The groups are shells around one centre, one inside the other: the same stretched ball of 7 dimensions in 10 sizes.
Some rows, each with its group after it:
[-0.90, -0.06, +0.99, +0.10, -0.73, -2.34, -1.48, -0.04, -0.59, +4.47, +0.61]
T
[-1.58, -0.21, +1.20, -0.09, -0.31, -1.86, -1.74, +0.00, -0.08, +4.28, +1.71]
W
[+1.58, -1.64, +0.11, +1.56, +1.51, -1.97, -2.01, +2.11, +0.04, +4.32, +2.05]
W
[+2.97, -1.39, -1.15, +1.68, +1.31, -2.80, -2.40, +1.93, -1.33, +2.32, +2.50]
Z
[+1.49, -0.14, -0.66, +1.54, +1.21, -2.43, -0.55, +1.34, -0.02, +1.88, +1.31]
V
[-0.25, +0.57, +2.11, -0.37, +0.02, -1.31, -2.24, +0.02, -0.40, +6.36, +1.20]
M
[-0.80, -0.59, -0.40, +0.97, -1.18, -2.81, -1.57, +0.07, -1.40, +3.57, +0.06]
C
[+1.88, -1.05, -0.81, +3.07, +1.73, -2.52, -0.63, +1.41, +0.48, +1.52, +1.94]
S
[-0.66, -1.91, -0.48, +4.11, +0.51, -2.07, -1.10, +0.46, +0.57, +3.22, +1.09]
N
[+2.39, -0.71, -0.94, +2.12, +1.34, -1.72, -2.32, +1.81, -1.16, +4.18, +1.17]
T
[+1.00, -1.32, -1.43, +4.10, +1.26, -2.10, -0.92, +1.14, +0.12, +2.18, +1.11]
Z
[+2.75, -1.44, -0.72, +3.13, +1.90, -2.28, -1.69, +1.78, -0.13, +2.85, +2.11]
Z
[+1.01, +0.15, -0.54, +0.05, +0.79, -1.72, -2.09, +1.46, -1.15, +3.56, +1.53]
W
[+1.80, +0.43, +1.30, +0.65, +0.60, -1.90, -1.69, +0.69, -0.59, +5.56, +0.65]
V
[+2.55, -1.41, -0.90, +1.62, +1.88, -2.29, -2.06, +2.33, -0.49, +2.53, +2.69]
T
[-0.77, -0.04, -0.15, -0.21, +0.01, -2.69, -1.04, +0.40, -0.32, +1.30, +2.24]
D
[+0.71, -0.11, +1.73, -0.12, +0.12, -2.61, -1.10, +0.58, +0.02, +4.69, +1.00]
M
[+1.91, -2.62, -1.39, +4.01, +0.24, -3.14, -2.21, +1.21, -1.31, +3.25, +0.97]
Z
[+1.49, -0.34, -1.47, +1.68, +0.69, -2.06, -2.89, +0.71, -1.95, +2.10, +2.51]
R
[-1.58, -1.81, +0.50, +2.17, -0.22, -2.47, -0.63, +0.62, +0.84, +4.00, +0.50]
T
[+1.18, -2.13, -2.41, +4.14, +0.76, -2.62, -1.91, +1.29, -1.05, +1.56, +1.56]
Z
[+2.27, -2.12, -1.91, +2.50, +2.18, -2.58, -0.92, +3.14, +0.24, +1.47, +1.96]
C
[+2.09, -2.39, +0.47, +3.32, +1.14, -2.00, -2.94, +1.37, -0.43, +5.70, +1.90]
C
[+1.98, -2.16, -0.78, +2.66, +0.02, -3.94, -0.97, +1.36, -0.76, +2.54, +0.50]
S
[-0.69, -1.81, +0.14, +1.53, -0.56, -2.38, -2.83, +0.32, -1.09, +4.35, +1.79]
Z
[+1.86, -0.23, -0.88, +1.13, +1.74, -1.64, -2.20, +1.66, -0.76, +2.54, +2.65]
N
[+1.57, +1.47, +0.14, +0.33, +0.93, -1.74, -1.20, +0.58, -0.74, +3.22, +1.12]
M
[-2.55, -2.22, +0.28, +1.79, -1.08, -2.12, -2.46, +0.08, -0.48, +4.94, +1.14]
C
[-0.67, -4.22, -1.27, +4.02, +0.17, -2.81, -2.62, +1.37, -0.27, +2.99, +2.38]
S
[+1.85, -1.45, -0.14, +2.34, -0.14, -3.39, -1.47, +0.80, -1.04, +3.69, +0.41]
M
[-0.83, -1.77, -0.26, +1.47, -0.47, -2.74, -1.61, +0.82, -0.50, +3.57, +0.92]
N
[+2.41, -0.98, +0.46, +2.16, +1.64, -2.14, -0.60, +2.17, +0.64, +4.91, +0.24]
R
[+1.92, -2.11, -1.50, +3.10, +1.51, -1.58, -3.32, +2.05, -1.24, +3.99, +2.32]
W
[+2.57, -0.54, -1.19, +1.50, +1.26, -2.67, -2.29, +1.17, -1.39, +1.21, +3.05]
C
[-0.25, +0.13, +0.10, +2.75, +0.10, -1.43, -1.58, -0.28, -0.50, +4.55, +0.33]
D
[+2.19, +1.65, +1.82, -0.32, +1.99, -1.15, -1.04, +1.06, +0.52, +4.70, +1.79]
S
[+1.30, -2.21, -0.31, +3.92, +1.05, -2.08, -2.26, +1.08, -0.18, +4.17, +1.78]
V
[-0.49, -3.19, -2.26, +4.24, +0.42, -2.07, -3.26, +1.02, -1.16, +2.36, +2.69]
S
[-0.03, -2.55, -1.75, +2.82, +0.42, -2.62, -2.46, +1.22, -0.90, +1.72, +2.61]
N
[+1.46, -0.36, -1.01, +1.74, +1.11, -2.63, -0.91, +1.14, -0.35, +1.20, +1.88]
Z
[+1.40, -0.88, +0.28, +2.89, +1.57, -1.16, -2.62, +0.86, -0.20, +4.74, +2.32]
W
[+2.05, +0.60, -0.03, -0.32, +0.85, -1.66, -3.40, +0.81, -2.07, +3.75, +2.83]
R
[+3.47, +0.71, +0.87, +1.85, +1.90, -0.87, -2.80, +0.97, -0.96, +6.07, +1.59]
R
[-0.16, -3.24, -0.61, +3.86, -0.05, -2.16, -3.34, +0.81, -0.98, +4.94, +1.73]
D
[-1.64, -1.40, -0.18, +1.27, -0.64, -2.17, -2.81, -0.08, -1.07, +3.28, +2.34]
D
[-0.67, -0.26, +0.54, +0.50, -0.67, -3.44, -0.28, -0.22, -0.04, +1.77, +1.13]
R
[-0.71, -2.84, -1.36, +3.15, -0.83, -3.67, -1.24, +0.66, -0.66, +1.95, +0.75]
N
[+0.45, -1.27, -0.91, +2.34, -0.08, -3.63, -0.16, +0.70, -0.15, +1.14, +0.69]
W
[-0.54, -2.18, -1.23, +3.86, +0.07, -2.13, -1.88, +0.76, -0.52, +3.59, +0.77]
N
[-3.32, -3.53, -0.17, +4.06, -1.92, -3.56, -0.83, -0.55, +0.33, +3.30, +0.01]
S
[+0.54, -3.05, -1.47, +5.86, +0.53, -2.93, -0.59, +1.05, +0.45, +2.73, +0.12]
M
[-0.83, -1.37, +0.42, +2.88, +0.52, -2.43, -0.38, +0.30, +1.19, +2.72, +1.44]
D
[-3.39, -0.78, +0.62, +1.39, -1.31, -2.52, -0.30, -0.69, +0.58, +3.20, +0.25]
S
[+0.81, +0.61, +0.43, +0.76, +1.11, -1.03, -2.42, +0.58, -0.69, +4.35, +2.11]
V
[-1.71, -2.06, -0.11, +3.57, +0.21, -2.32, -0.75, +0.21, +1.06, +2.64, +1.48]
M
[+0.01, -3.34, -2.13, +4.53, +0.47, -3.28, -0.67, +1.64, +0.24, +1.27, +0.94]
T
[+0.50, -2.55, -2.13, +2.40, -0.26, -4.01, -1.19, +1.35, -1.08, +0.38, +1.45]
M
[-0.96, -2.12, -1.00, +3.65, -0.49, -3.28, -0.73, +0.07, -0.04, +1.63, +0.90]
V
[-1.00, +0.35, +1.20, +0.74, +0.38, -1.43, -1.24, +0.01, +0.44, +4.22, +1.48]
T
[+0.30, -0.22, +0.36, +3.02, +1.32, -1.39, +0.21, +1.16, +1.39, +4.59, -0.40]
C
[-0.09, -3.21, -2.62, +5.00, -0.07, -3.01, -1.98, +0.86, -1.05, +1.47, +1.30]
W
[+3.08, -1.03, +0.62, +3.51, +1.89, -1.26, -2.48, +1.43, -0.23, +6.25, +1.26]
R
[-0.19, -2.00, +0.75, +2.10, -0.47, -2.84, -1.70, +0.48, -0.24, +4.86, +0.73]
T
[-2.20, -2.47, +0.02, +4.29, -1.53, -3.00, -1.35, -0.96, -0.18, +3.86, +0.13]
D
[+1.88, -1.28, -0.34, +0.63, +1.51, -1.44, -3.90, +1.95, -1.41, +4.37, +3.48]
C
[+0.15, -2.73, -1.73, +3.50, -0.64, -4.29, -0.35, +0.86, -0.50, +0.83, +0.35]
D
[+2.15, -0.59, -0.81, -0.14, +0.45, -2.66, -2.68, +1.69, -2.04, +3.19, +1.86]
R
[-0.50, -1.84, -1.09, +2.71, +0.88, -2.40, -0.88, +1.27, +0.55, +1.60, +1.92]
V
[+0.67, -0.42, +0.84, +2.00, +1.28, -1.56, -1.07, +0.94, +0.75, +4.42, +1.32]
N
[+0.40, -0.08, +0.04, +1.33, +1.43, -1.56, -1.12, +1.07, +0.46, +2.85, +2.07]
V

New rows. What belongs after each?
[+1.12, +0.53, +0.43, +2.26, +1.47, -1.45, -0.34, +0.84, +0.73, +3.94, +0.51]
W
[+3.03, -1.54, -0.23, +1.65, +1.67, -2.30, -2.62, +2.09, -0.79, +3.86, +2.56]
M
[+1.99, -1.38, +0.16, +1.66, +0.91, -2.47, -2.12, +1.47, -0.60, +4.18, +1.73]
N
[-0.44, -1.12, -0.55, +3.46, +0.67, -1.84, -0.79, +0.66, +0.49, +3.27, +0.65]
N
[+0.09, -1.77, -1.57, +3.49, +0.43, -2.23, -2.13, +0.69, -0.83, +2.25, +1.82]
N
[+0.51, +0.47, +0.05, +0.42, +0.39, -1.66, -2.22, +0.46, -1.14, +3.77, +1.62]
V
[+0.07, -0.57, +1.58, +1.83, +0.13, -2.01, -1.34, +0.08, +0.30, +5.46, +0.68]
V
[+0.12, -1.53, -0.61, +1.84, +0.07, -3.44, -0.20, +1.10, +0.18, +1.69, +0.81]
V
[+1.71, -1.39, -0.53, +3.01, +1.69, -1.23, -2.48, +1.78, -0.36, +4.83, +1.66]
V
[+0.74, -3.51, -1.88, +3.25, +0.08, -3.36, -2.20, +1.86, -1.09, +2.53, +1.42]
W
[-1.19, -3.70, -1.20, +4.59, -0.58, -2.86, -2.37, +0.43, -0.57, +3.29, +1.37]
T
[-0.50, -2.68, -1.10, +4.82, -0.47, -3.93, +0.73, +0.50, +0.78, +1.58, -0.62]
C
[-1.59, +1.11, +0.88, -0.29, +0.64, -0.88, -1.18, +0.23, +0.43, +3.75, +1.73]
C
[+1.43, +0.80, +0.68, +0.18, +1.82, -1.10, -1.66, +1.30, +0.05, +4.01, +2.21]
V
[-0.92, -1.81, +0.93, +2.84, -0.24, -2.83, -0.11, +0.41, +1.11, +4.35, -0.14]
W
[+1.19, -0.23, -0.57, +0.46, +1.25, -1.86, -2.20, +1.40, -0.82, +2.50, +2.74]
N
[-0.03, -3.23, -1.06, +3.12, -0.03, -2.85, -2.93, +0.97, -1.01, +3.01, +2.44]
Z
[-0.21, -1.78, -1.27, +0.33, -0.09, -2.70, -2.54, +1.56, -1.45, +2.47, +2.15]
C
[+1.12, -1.30, +1.08, +2.27, +1.00, -1.97, -1.59, +1.11, +0.43, +5.30, +1.22]
Z
[+0.41, -4.98, -3.15, +5.89, +0.20, -3.59, -2.77, +1.39, -1.14, +0.78, +2.61]
C
[+1.30, -1.36, -2.13, +2.92, +1.12, -2.36, -1.60, +1.61, -0.83, +1.45, +1.69]
T
[+1.13, +0.44, +0.84, -1.54, +0.39, -2.90, -0.93, +1.19, -0.43, +2.80, +1.66]
R
[+2.39, -1.00, -0.96, +2.55, +1.00, -2.54, -1.35, +1.63, -0.79, +3.29, +0.65]
V
[-0.47, -3.20, -0.79, +6.19, +0.02, -2.42, -0.79, +0.68, +0.62, +4.69, -0.79]
C
[+0.79, -0.03, -1.09, +0.72, +0.59, -2.65, -0.81, +1.19, -0.66, +1.34, +1.32]
W
[+1.88, +0.64, +0.55, +0.40, +0.79, -1.61, -2.46, +0.74, -1.28, +4.82, +1.48]
V
[-1.08, -1.10, +0.30, +1.33, -0.61, -3.22, -0.65, -0.01, +0.08, +2.28, +1.17]
T
[+3.12, +1.68, +0.36, -2.15, +1.81, -1.72, -2.05, +1.92, -1.21, +3.18, +2.59]
C
[-0.44, -0.04, -0.15, +0.39, -0.46, -2.67, -1.42, +0.08, -0.96, +2.36, +1.37]
Z
[+2.76, +0.26, +0.09, -0.34, +1.69, -2.40, -1.12, +2.07, -0.32, +2.70, +1.98]
M
[-1.40, -0.29, -0.25, +2.09, -0.08, -1.68, -1.53, -0.20, -0.27, +3.12, +1.29]
W
[+1.08, +1.08, +1.06, +0.91, +2.05, -0.20, -1.24, +1.51, +0.68, +5.98, +0.79]
C
[-0.50, +0.01, -0.36, +1.23, +0.33, -2.56, +0.06, +0.57, +0.39, +1.63, +0.81]
W
[+1.94, -2.69, -1.25, +3.78, +0.81, -3.06, -1.67, +1.72, -0.55, +2.93, +1.22]
N
[+0.77, -1.25, -1.40, +3.27, +0.88, -1.61, -2.51, +1.00, -1.04, +3.38, +1.61]
T
[+0.44, -1.48, -0.45, +1.18, +0.42, -3.02, -0.85, +1.53, -0.04, +2.37, +1.29]
N
[-0.75, -0.77, +0.62, +2.98, +0.28, -1.99, -0.54, +0.02, +0.85, +3.95, +0.54]
V
[+2.43, -0.56, +0.02, +2.62, +1.12, -2.22, -1.65, +0.95, -0.54, +3.98, +1.14]
V
[-2.48, -0.93, +0.48, +1.60, -1.27, -2.44, -1.45, -0.76, -0.32, +3.67, +0.81]
W
[+1.79, -1.79, -1.32, +3.98, +0.62, -2.97, -1.06, +1.20, -0.54, +2.64, +0.45]
T
[-0.08, -1.46, -1.32, +1.49, -0.49, -3.37, -0.90, +1.12, -0.91, +1.96, +0.39]
D
[+1.97, -1.73, -0.36, +3.24, +2.12, -1.64, -1.72, +2.07, +0.47, +3.99, +1.96]
W
[+1.93, -2.00, +0.11, +2.81, -0.04, -3.51, -0.94, +1.22, -0.43, +4.43, -0.34]
C
[-1.53, -2.58, -0.02, +4.04, -0.61, -2.48, -1.15, +0.25, +0.32, +4.72, -0.15]
T
[+0.37, -0.38, +0.91, +1.09, +0.29, -3.14, +0.05, +0.43, +0.72, +2.43, +1.09]
R
[+0.19, +0.33, +1.63, +1.41, -0.13, -1.85, -1.20, -0.17, -0.11, +5.86, -0.09]
T
[+1.25, -1.65, -1.35, +4.65, +0.72, -2.14, -1.95, +0.68, -0.76, +3.27, +0.98]
W
[+0.54, -1.10, +0.64, +2.27, +0.39, -1.52, -2.41, +0.79, -0.51, +6.24, +0.67]
T
[+2.71, -0.02, -0.62, +1.10, +2.12, -1.82, -1.19, +2.26, -0.16, +2.90, +1.70]
T
[+0.72, +0.61, +0.12, -0.93, +0.16, -2.17, -1.91, +0.88, -1.33, +3.49, +1.41]
M
[-3.21, -3.97, -0.48, +4.32, -0.89, -3.10, -0.91, +0.21, +1.02, +2.70, +1.10]
C
[+3.30, +0.29, +1.14, +0.71, +1.32, -1.59, -2.48, +1.40, -1.02, +6.25, +1.07]
D
[+0.95, +0.28, +1.01, -0.22, +0.70, -1.46, -2.77, +0.72, -0.96, +4.97, +2.23]
T
[+3.71, -0.86, -0.84, +3.27, +2.38, -1.29, -2.22, +2.37, -0.63, +4.90, +1.13]
S
[-0.94, -1.06, +1.63, +1.31, -0.69, -2.91, -1.13, -0.44, +0.26, +4.15, +1.19]
R
[+0.12, +1.25, +1.62, +0.52, +0.26, -1.28, -1.09, -0.01, -0.04, +5.78, +0.03]
Z
[-1.43, -1.69, +0.31, +1.35, -0.40, -3.14, -0.40, +0.60, +0.62, +2.63, +1.00]
Z
[-1.90, -2.98, -1.62, +4.79, -0.46, -2.61, -1.46, +0.22, -0.09, +2.30, +0.97]
Z
[+1.13, +1.02, +0.72, +0.62, +2.13, -1.22, -0.28, +1.36, +1.15, +3.18, +1.71]
R
[+2.07, -2.15, -1.42, +2.69, +0.61, -2.89, -2.64, +1.53, -1.55, +2.80, +1.91]
V
